All groups share one centre, and each spreads out both ways along 5 directions, with some noise.
(in the rows, 128 means zero)
Known rows, each followed by its group:
[117 106 155 110 134 131 136 124 131 147  80] | k898
[105 121 133  90 157 109 111 145 130 139 155] | k282
[113 109 132  90 140 100  97 162 113 117 173] | k282
[137  89  67 110 131 145 153  85 132 160  78] | k331
[160 164 122 151 122  93 115 138 116  56 141] | k898
[143 130 116 136 116 123  97 149 120 117 130] | k541
[173 112  87 132 105 145  40 159 111 128 125] | k541
[116 103  70 144 119 123 140 125  96 114 153] | k412
[149 163 161 149 130  82 114 137 124  74  87] | k898
[102  87 133  80 149 122 155 115 113 152 116] | k541
[113 144 173 125 140 131 139 119 155 138 109] | k331
[102 163 138 176 102  91 211 121 141  74 156] | k541
[152 108 129  97 117 137 125 148  65 146 149] | k282
[105  86 167 110  98 157 109 171 110 132 182] | k331
[127  95 129 115 119 143 122 139 106 125 126] | k331
[133 129 116 146 125  73  93 165  92  93 100] | k898
[116  96 104 119 118 131 125 134 126 126 129] | k282
[178  75 139  75 127 177 123 100  78 144  71] | k282
[150  67  90 113 105 174 148  94 125 137  70] | k331
[147 117 128  87 127 133 123 165  56 174 188] | k282
[131 107  98 118 120 130 122 136 111 125 154] | k898
[114  73  89 116 118 116  99 155  87 151 108] | k898
[117 142 124 129 119  78 131 158 139  99 154] | k331
[103 127  91 195  85  91 138 142 152  69 109] | k282
[156  69 116 102  81 135 116 156 112  76 126] | k412
[111 140 132 125 146 104 122 137 122 138 137] | k412
[121 108 140 106 128 103 130 140 110 105 124] | k541
[ 98 164 147 136 167 106 121 126 118 169 121] | k412
[177 102 119 149 107 157 148  78 122  80  17] | k412
[134  92 124 147  96 130  89 172  57 120 129] | k412
[125 108 142 111 122 138 136 126 128 129 111] | k898
[133  93 143  97 134 118 121 127 107 120  88] | k541
[122 120 109 110 145 113 110 133 102 147 130] | k331
[124  91 135  88 138 118 108 145 101 134 120] | k541
[120 150 148 112 149  96 129 129 147 129 125] | k412

New rows, each followed by its group:
[111 135 113 110 160 120 150  96 157 172 106] | k331
[105 121 103 114 127 116 113 162 116 151 195] | k541
[128 140 174 135 117  89  92 180 101  76 153] | k331
[129 185 137 138 154  60 137 124 152 101 100] | k331
[115 101 121 110 108 105  97 186  94 128 184] | k412
[135 107 129 130  97 112 112 168 107  87 149] | k331
[115  88 121 107 123 173 159  97 150 166 108] | k331
[152 208 209 142 162 110 159  81 181  89  58] | k898
[142 119  74 116 122 139 130 129 112 111 193] | k898
[118  94 143  52 159 129  94 151 103 144 169] | k282
[101 182 154 167 125  71 193 125 148  78 151] | k541
[113 109 119 112 129 113 113 148 119 123 153] | k282
[127 119 147 136 125 123  99 154  89 138 115] | k412
[122 123 120 148 132 127 119 126  90 145 105] | k412
[127 111 125 117 131 123 118 136 108 130 127] | k331
[143 169 110 134 141 101 126 131 127  86 197] | k898
[124  10 120  91  83 226 112 142  69 163 144] | k331
[ 97  77 147 104 105 163 116 163 111 149 190] | k331
[111 135 127 127 155 122 130 118 118 165 120] | k412
[130  24 103 108  63 193 129 152 102 127 154] | k331
[149 161 119 140 131  55 111 148 115  70 111] | k331
[139 131 124 125 134 100 111 138 101 109 116] | k331
[124 122 123 126 112 106 128 150 127 104 145] | k331
[140 103 114 131  91 112 125 152 118  77 130] | k331
[126  47  58  93 114 173 141 106 111 176 115] | k331
[ 99 131  82 134 137  98 144 136 115 120 173] | k412
[114  82 160 119  88 159 117 161 111 112 160] | k331
[ 93 139 120  76 155  82 132 154 166 146 206] | k412
[117 113 142 117 134 117 128 129 125 142  83] | k898
[109  70 100  95 129 173 142 110 124 184 130] | k331
[154  85  84 117 110 141 138 110 108 122  77] | k331
[116 128 161 128 110 134 155 127 171 118 124] | k331
[127  33  73 101  81 199 163 105 142 163 121] | k331
[133  96 118 119 105 114 103 170  85  97 153] | k331
[140  41 127 113  68 128 156 144  76  49 106] | k541
[122 103 122 122  97  99 112 180 109  91 182] | k331
[122  52  61  96 109 173 144 115 114 171 125] | k331
[ 95 142 123 122 142 107 149 135 135 147 170] | k541
[155 112 129 122 115 114  95 152 108  97 106] | k541
[125  72  53 115 124 139 105 128  84 161 123] | k898
[141  79  51 150  92  71  56 202  38  82 128] | k898
[ 93 106 155 118  92 119 114 195 128 110 223] | k331
[111 120 146 111 132 107  96 175 107 142 166] | k412
[137 177 191 118 139 123 161 106 176  97 134] | k898
[ 84  62 209  56 128 197 189  99 177 208 109] | k898
[155 136 151  93 147 134 128 127  81 163 123] | k282
[104 124 142 112 145 128 123 137 125 155 152] | k331
[ 99 154 119 169 122  72 131 152 148  94 143] | k282
[155  87 111  84  97 128 142 128 155  75 121] | k412
[131 114 178 124 119 156 126 122 126 118  95] | k331
[ 99 136 112 140 127  93 127 156 128 134 169] | k282
[176  90 149  95 112 142 102 140  79  93 101] | k282
[128  71  96 142  89 130 121 135 133  71  94] | k282
[158  58 105 107  78 145 120 147 105  88 116] | k412
[117  97  94 116 114 137 123 146 111 145 165] | k541
[145 136 160 142 122 110 109 138 109  95  84] | k412
[128 173 234 117 135 114 162 115 179  90 100] | k898
[143 115  90 128 114 138  75 159 113 139 158] | k541
[115  88  78 190  65 101 123 144 159  28  92] | k282
[125 117 131 124 121 129 138 125 140 128 116] | k331
[133  62 151 115  84 172 103 166  82 106 147] | k331
[111 146 150 115 156 101 118 139 132 152 133] | k412
[121 121 147 112 137  87  95 155 137  73 132] | k282
[ 95 115 161  98 130  64 144 166 101  85 163] | k541
[129 128 134 147 113 101 123 138 129  82 107] | k282
[ 99 119  71 157 147 135 149 103  92 160 131] | k412
[160 136 109 141 118  73 108 147  99  63  99] | k331
[ 93  53 145  85 101 146 134 161 119 166 145] | k898
[113 110 214 137  78 135 113 188 137  71 178] | k331
[104 119 108 131 121 104 125 154 132 125 158] | k282
[124  96 136 123  97 131 127 154 126 100 149] | k331
[ 81 142 132 140 133 101 205 109 144 137 155] | k541
[121  92  83 112 102 104 116 172 102 120 185] | k331
[ 95  36 203 106  69 219 115 177 109 134 194] | k331
[ 93 133 163 103 148 106  83 185 102 183 174] | k412
[140  99  99 116 123 130 120 127 100 128 107] | k331
[124 120  70 167 117 117 149 110  98  91 127] | k412
